The rows of a group lie close to one hidden flat surface of 11 dimensions, which may be shifted away from zero. Surfaces can cross.
Known rows, each followed by its group:
[ -9 -10   3 -14  -5  53  49  28  46  15  -3  -9   0  20 -16  24 -16 -20
 -20 -45   0]  j_122
[  8  21 -18   4   0  11 -12   6 -26  19 -43  -7  22  21 -20  18   8  19
  -4  47 -23]  j_70
[-10  -5   7  -2  -5  12 -22   9  61 -17 -15 -12 -24 -39  35   6  23  -3
   4 -31 -49]  j_767
[-19 -14  -3 -18  -4 -28  29  19 -24  22   2  -2  35  39  18 -31  38   6
 -12  14  32]  j_70
[-13 -31  21  25   0  27 -30 -24  45  19 -10  14 -40 -29  -1   2  24  -1
   2  22 -30]  j_767
[  2  39  17 -10 -18 -17   5 -36  -1 -35  14  10  24 -10 -23  10  17  -6
  37 -56 -31]  j_767
[ 25  33   0  -2   2 -11 -22  -3 -33 -26   1  -7   4 -18  18 -60 -16  25
  18   2  -4]  j_122
[ 30   8  -7  12   2   3  22  20 -14 -26 -35  -5  46 -13  19  27 -28 -25
 -14 -36 -13]  j_767
[ 32  20  17  19  -4   6  20 -17 -39 -23 -20   8  24  20 -66  12 -37 -20
 -14  -2   8]  j_767
[ -7  -9  12  -7   9 -52   7   3 -37 -26   0  -7  34  -3  20  25 -31  -5
  30  11  32]  j_388
[-13 -17 -28   5 -13 -12 -25  -9  39   1  10   3 -36 -15  27   8  25 -20
 -21   6 -16]  j_70
[-23  17  29 -40  -2 -24  -7  29  15 -29   0 -24   0  30 -48  -6  32  12
   8 -18   7]  j_767
[ -5  17  -6  34 -19 -11  21 -35 -10   4  42  43 -25 -23  -3  22  -3  -2
  10  53  -5]  j_70
[ 19  -1  15   7  -7  27  -2  33 -23  19 -26  13  22  24  -7 -58  32  24
 -25  24  14]  j_388
[ 46   6 -27   7   9   8 -33  50 -32   2 -33   6  57   6 -17  36  30  -4
 -23 -46   4]  j_767
[ 23  19  -6 -24 -10 -16  -7 -20 -36 -11  13 -34  23  31  21 -20 -18  24
   1 -43  36]  j_70
[  9  14 -26   3  31   3  -5  24 -31   7  18   7 -28 -22 -38 -18 -48  -4
  11  49  20]  j_122
[ -7  -6 -12   9  18 -11  28  24 -18   5 -30   1  23  27  32  58 -35  -4
 -35  35  -9]  j_986
[ -1   4  27  -7  -1  24  35 -31 -32  32  11  13  25  33 -47 -15  -8  15
  26  -6  24]  j_122
[  8   2  -1   3   9 -12  19  21 -21 -16  -4   0  10  -6 -44   5 -27 -29
   3  13  23]  j_986
[  4  -1  27   5  39 -13  36  44  -4 -32 -13 -33   1  -1 -43  41 -40 -19
 -26 -25  18]  j_986
[-30  25 -24 -26  32   5  19 -22   6  32  34 -10 -23 -13 -19   1 -12   9
  46 -10 -27]  j_388
[-10 -35  -1  25  -8 -27  -7 -32  22  -3  56  39 -25 -36  33  11  18 -29
   0 -23  18]  j_388
[ -6 -14  19  10  19  -5  12  -6  28 -15  38  -1 -22 -61  16  -3  -6 -16
  27 -55   0]  j_122
[-21  -9  -7 -13  22   3  10  -4  19   2  28 -11 -31 -23 -24  51 -50 -19
  34  -7  10]  j_122
[ 42  36 -20  -5 -12  25   0  12  -7 -17  11 -28  -2  -4  39 -39 -25  28
 -20 -49   7]  j_70
[ 19 -24  -8  23  30   9  19  16 -20  34 -18  -5  53 -38  45  -5  30  -1
   6 -47  -5]  j_70
[ -2 -11  32   7  23  -1  35  32 -14  -1  -7  -2  16  -4 -60 -11  10 -16
  -2  -8  25]  j_986
[ 14   5 -12  -1  14  38  -5 -17 -23  40  43  17 -24  -1 -29 -30 -31  19
  23   6  33]  j_122
[ 24  31 -18  21   0  14  52 -21 -44   7 -33   9  40  -5  -4 -10 -33 -15
   0  20 -32]  j_70
[ 19 -15  -9  26  29  12  -6  15 -37  48 -20   1  56 -30  40  26  35  32
  26 -10  -4]  j_70
[-10  -8  -8   1  19 -23   5  -8 -10   1  -7  -2  24  -8  -7  56  -1 -18
  16 -18 -10]  j_388
[ 25 -11  19  17  32  30 -13  34  34  -5 -25 -23   7 -48  -8  14  28  -4
 -10 -85 -27]  j_388
[ -5  19  25  17 -12  15  27 -43  21 -13 -18  15   3 -14 -27   6  10 -18
  10 -17 -58]  j_388
[ 10  11   8  15  13 -19 -24 -12 -32 -11   1  11  -7 -16 -44 -12  -4   0
  17  34   2]  j_122
[-15 -39  10  16  20  -4 -12  -9  23  14  34  20 -31 -27 -44  47   9 -28
  13  -6  22]  j_122
[  4   4   9  12  23  -8  -1  34  -5 -29 -47 -14   9 -26 -30  38 -26 -20
   4  22 -22]  j_388
[  4  10  18 -18  -3   2 -40  14  24 -11   0  -9  16  -6 -10   2  65  21
  17 -76 -17]  j_767
[ -3 -17 -16  21  22  -7  21  23 -20  16  13  32  -6 -18 -21  -2  -6 -27
 -10  41  20]  j_388
[  0  21 -15   3  -6 -10   7 -26  -8  -8   7  -7  -3 -15  24  11 -20   3
  18   9 -19]  j_70
[ 35  18 -15  -7  15  23  -3  66   3 -23 -27 -26  19 -12  -2  -7 -10  -2
 -27 -48  -8]  j_767
[  6   8   4  -7   1  32  14 -23 -40  39 -27   7  43  40 -42  23 -17  17
  26  17   1]  j_122
[-17 -17  20 -12 -16 -16  13   9  33 -18  33   3 -23   5  26 -38  16  -5
 -15 -22  24]  j_767
[ -8   1   7 -15  -9 -20 -14   1  -7 -13  -2  -3   1  28 -24  11   4   0
   0  16  16]  j_122
[-13  20  23   2   9 -16  10   4  34 -42   1   2 -15 -39 -62  33  13 -34
  19 -30 -41]  j_767
[ 14  22  24  -1  -6  21   9 -50  -5   2   6  -6  19 -10  16 -29   1  24
  34 -58 -25]  j_388
[-10   4  23 -14   0  30 -22  20  48  -3 -34 -30 -15   7   8  -2  29  29
 -10 -18 -39]  j_986
[-19   9  -9 -16 -20 -34   2 -45 -14  -5  -3  -6  11  30   3  10  -1  -1
  13  27  -6]  j_70
[ 28  18   7  14 -17  -3   6 -36 -18 -25  17  16  18  -4  -7   3 -15 -13
   3 -45   5]  j_767
[  5   0 -30  -9  10 -22 -13  13  -3 -19  15  -8  -5 -29  40  22 -40 -11
  15  -4   9]  j_122
[  0 -12  26   7 -18  47  45  -3  27  19 -29  10  42   7  12   0  32  -6
  -6 -53 -31]  j_122
[  2 -15  -3  18  10  18 -26   4  25  12   0   7 -36  -1  -4  29   2   3
 -31  13  -9]  j_986
[ 28  43  -9   3  -3  41   6   3 -19   0 -39   1  17   1 -23 -21 -23  11
   5   9 -42]  j_767
[-12   5 -14 -23   4 -13  25  13 -15   4   4  -4  22 -18  30 -28 -17   1
  43  16   6]  j_986
[-12  -7  13   6 -10  -9   5  20  51 -36  27   9 -64 -22 -57  -8   3 -46
 -29   4  12]  j_986
[-13 -21  47  -7   9 -33 -14 -21   1 -21   4 -25  16  11 -20  48  11   7
  20 -46  25]  j_986
[  3   2  -3  20  16  27  -7  -6  -8  24 -18  10  -9   5 -13  21 -15  12
  -9  33 -21]  j_986
[ 19 -18  23  21  -9  16  39   9   8  -1  29  19   3   4  27 -40  14  -8
 -48 -56  31]  j_986
[ 12  14  -4  -8  -2  -1 -32  35  16 -45 -13 -21 -32 -26  23 -15 -42   4
  -3  21  -8]  j_388
[ 23  16 -36   8 -19  12   8   4  -1  -1 -16  -5  28 -19  91   1   0  12
  -9 -18 -32]  j_70
[  1  25 -48   6  -9   2   5 -15 -23  15 -28   8  15  -4  35  15 -24   0
  11  61 -43]  j_70
[ 13  -6   6  11  22  16 -30 -13 -15  21   2  -5  -7   1 -10  23 -14  25
   5  -1   8]  j_986
[ -3 -21  41   7  14 -18  27  15 -12  -7  32   5  -9  26 -60  -2   6 -13
 -31 -14  64]  j_986
[ -2 -27  -7  21  19   1 -22  12  14  18  26  25 -33 -37  -7   2  20 -13
  -4   7  11]  j_388
[ 46  19 -34  25  -3  28  48   7 -10  -7  27  22   3 -16  14 -26 -33 -37
 -51 -57   5]  j_388

New rows, each followed by its group:
[ 40  24 -46 -11 -25  25 -24  16 -21  -7  -8   3   7 -11  -6 -50 -24  -8
  11  11  13]  j_986
[-23  20  19 -30  26  18  18  21  13  -3 -11 -36 -12  -4 -47   0 -29  13
  38   1 -13]  j_122
[ -5 -27 -10  30  29 -12  17  -1 -19  30  33  38  -5 -26 -31  17   8 -32
   3  12  24]  j_388
[ 31  22  -7  17 -13   4  37 -20 -37 -10  10  28  36  -5   7 -19 -24 -16
   0 -25   2]  j_767
[ -3  13  12  -8   8  10 -17  -2 -10   7  -6   1  -3   8 -47  -9   7  15
  20  15  -4]  j_767
[  0 -10  14   1 -16   5 -23 -16  21  -1  -4   6   3  -1  20   0  30   6
   2 -25 -12]  j_767
[ -3 -14  16  15  -9  -9   9  -4  27 -23 -12  -3  -2  22  37  55  -7 -10
 -52 -24 -13]  j_986
[  5  37   2 -13 -10  10  14  -7  -5 -25 -57 -20  38  -2  18   9 -28   6
  25   1 -61]  j_122
[-12  16 -11 -37 -16 -49   0  29 -10 -43  -5 -20  13  29  26  -8 -18   0
  -5  22  17]  j_122
[  5  -7 -14  18  30  -2  32 -16  -7   4 -53 -17  37 -37  -5  15 -11 -45
  10 -20 -50]  j_70
[ 26  33  29  22   1  10  40  -6 -16 -25 -22 -18  33 -15 -21  18 -10   6
   1 -36 -20]  j_70
[ 24  -4 -35  13  19   5 -18 -27 -11  11  30  -5 -37 -23 -21 -32 -29 -23
 -10 -15  17]  j_70
[  2 -14  24   7  -2  -5  17  -1   6 -16 -28  -9  27  -1  15  17  -3 -13
  -5 -22  -6]  j_767
[-30 -10  39  -3   3 -22  36  15   6 -17 -32  -4  14  21 -47  19   6 -22
  -5  31  -2]  j_767
[-10   9  20 -10 -16   3 -22   7  53 -34 -12 -11 -21  -6 -15   8  30  -6
  -9 -33 -35]  j_767
[-17  -7 -12 -22 -10   2 -16  25  12  13 -11  -2   0   8  13 -21  26  11
  10  31  -2]  j_986
[ 29  -5  10  15   4  15  19  -6 -16  -2  15   6  21 -36   5 -30  -8  -9
  17 -51  16]  j_986
[  4  -6   4  -9  20 -22 -39   6 -30   0  19  -6 -10  15 -51  12  -9  12
  11  14  48]  j_122
[  9 -16  28  34  27  -1  56  15 -15  -2 -11  20  39 -45 -11  -5   6 -34
   7 -32  -5]  j_122
[  7  10  13   8  16  26  20  32  23  -7 -13  -2   3 -40 -12 -23  17  -8
   6 -39 -33]  j_767
[-37  -8  -5 -21  14  -9  -1  -8  -4  20 -30  -8  26   3   2  53  -7   7
  56  39 -27]  j_122
[ 30  36  -6   2   5  36 -39  18   0   1 -20 -31 -15  -4 -20   6   2  45
  -5  -4 -19]  j_70
[ 21   8   6 -15  -4  44   1  -6 -10  10 -24 -24  28  43 -48  48 -33  10
  -1 -41  11]  j_122
[ 31  28  -1   1 -21  35  -1   4   5   0  11  21  12  -3   7 -58  33  14
 -13 -57 -15]  j_767
[ 10 -19   1  38 -21 -16  -4 -14 -19   4   6  55   9   8 -22  -5  36 -30
 -32  32  16]  j_122
[-19 -10  59 -20 -18 -27  26 -21   7 -35 -14 -30  27  35   5   0   1   5
   5 -34  15]  j_767
[ 29  16 -23  11  14  -8  12  24 -45  -2   2 -12  29  -9  16  27 -30  11
  -2   1  23]  j_70
[ 37  18 -19  -7 -14   9 -14 -19 -26  -6 -13 -22  18  33  -2 -22 -12   6
 -26 -32  11]  j_70
[ 17  -9  -9  31 -16 -32  19  33  -6 -36  -2  35  10 -16  22 -27  18 -46
 -52   9   8]  j_122
[-17   0 -11  -7 -14 -11  16  -4   4  -1 -16  12  21  -1  37  11   0 -10
  15  24 -25]  j_122
[-20 -17  13 -19   2 -13 -17  10  -6  13   4   1  -2  41 -56  16  22   5
  -1  27  37]  j_122
[ -3  18 -28 -11 -45   5  11  -1  34 -14  12  18 -21  38  17 -18  15 -20
 -57  -6 -16]  j_388
[  5  -9   0  -6  14  -8  16  41 -27   2  -6  -2  13  22 -16 -11 -20  -5
 -20  23  39]  j_767
[ 47  14 -38  15  11  42 -37  29 -24  33  -2  23  24 -25  11 -21  26  17
   0 -35  -9]  j_767
[-16  40 -12 -26  17  35  14 -38  22  30  13 -18 -13  -2 -22  -8  10  21
  33 -51 -58]  j_388
[  5 -19  -6   2  15   7 -45 -19  -7  35 -11 -11  -3  14 -35  -9  40   9
  -2  -4   8]  j_70
[-15 -25  13   9  -1 -36  45   5 -16   7   0  10  41  13   9   4  39 -21
 -13  -7  22]  j_70
[ -3  15  -4 -26   6  34  -4  -2  -3  20 -26 -23  17  18 -12  22 -25  25
  32  -3 -16]  j_122
[-13   2  31   3 -31 -34  22 -41  -1 -14  46   9  14   2  43  10  33  23
  19 -29  18]  j_70
[ 27  21   1  17   7  18  20  22   7 -20   8 -17 -18 -24 -16 -21 -11  -5
 -27 -37  -1]  j_70
[ 15   4 -42  -2  -4  -5  14 -26 -49  24  -4  10  24  27   8 -40 -20 -15
 -14  23  16]  j_70
[ 15 -21 -27  37  -2  50 -20 -19  16  43 -21  39   4 -31  19  37  15 -16
   2   6 -43]  j_122
[-29 -10   8  -4  -4 -22  44 -10  -3   9  50  31  -8 -19  34 -56  10  -7
  24  13  18]  j_122
[  1  27  25  23   1  -6  34 -27 -22 -13   7   3   5 -13 -41  23  -9   5
  22  16 -10]  j_70
[-17 -46  37  12   5 -18  -8 -41 -15  21   3   5  12  12   1  20   5   6
  22  16  33]  j_767
[  0  -4  32 -17  20  16 -33  31   1  21 -10 -12  15  12 -51 -20  65  35
  13 -33  11]  j_767
[  7 -39 -22  19  25 -48  16  -6 -40   5  17   7  20  -1 -23  26 -12 -56
 -20  -9  52]  j_70
[-35  35 -16 -55   4 -35  -3  35 -14  -9  11  -9   4  29 -25 -10   4  18
  36  37   3]  j_767
[  0  48  -7 -38 -25   4  10  23  37 -62   5 -32 -42   8  16 -41 -52   0
 -18 -11 -17]  j_767
[ 20  -2 -21  13  43  19  29   3 -34  36   2  -6  11 -35 -10 -54 -17 -13
   9 -14   3]  j_70
[ 23   6 -12   3   7  25  21  47 -21   8 -41  -5  38   1  -5 -17  -5  -5
 -15   1   0]  j_986
[ 35   0 -35 -14 -35 -11 -31   7 -29 -13  23   9  11  13  -2 -32 -11 -12
  -3  -5  59]  j_986
[ -4  -5 -46   6 -34 -19 -28 -35   9  -1  -5  20 -24  27   5  16   4 -33
 -36  47 -11]  j_70
[-10  12  25 -28 -18   1  -9  18  28 -12  16   0  -1  20 -13 -46  62  20
  -4 -45   0]  j_767
[ 15   4 -15   9  31   2 -20  18  -6  -1 -11 -25 -13 -24 -35  24 -13  -6
  -4  -5   0]  j_70
[-16  -2 -13  -5 -15  15   2  -2   9  15 -30  14   8  30 -26  40   0 -11
  -3  42 -19]  j_122
[  2  21  -9   3  27  31 -21  -8  19   8 -11 -11 -30 -33 -38  15  -9   3
  20  -5 -48]  j_388
[  2   7  16   6   4  -2  -5  -3 -29  26  57   9 -15   4 -14 -22  28  49
  17   9  51]  j_70
[ 20  19  15  32   0  11 -11 -35   3 -19   9  -2 -22 -32 -39  33  -8  -1
   4 -16 -18]  j_70
[ -7 -20 -15 -15 -18  11 -18  52  35   6 -34   0  17 -34  15 -36  64 -15
  18  -1 -20]  j_986
[ -3 -20  23  13 -16 -23   4  -3   3 -13 -11  23  36  13 -18  35  47 -27
 -16 -27   5]  j_767
[  8  11 -23 -16 -26  30 -82  28  49   0 -35  -5 -20  14   9   6  56  22
 -26  -6 -45]  j_767
[  5  29  19  -9  -2  25  27  13 -15   3  -6   7   8  20 -50 -54   8  13
  -1   5  -4]  j_767
[ 24 -21  -7  14  29   2 -18  14   7  -2   6 -24 -16 -22 -29  -6   7 -25
 -30 -55  23]  j_70
[-15   1  24  -1  31  -2  53  27 -17   3 -22  -4  36 -24 -15 -15  -2  -8
  30   1 -14]  j_122
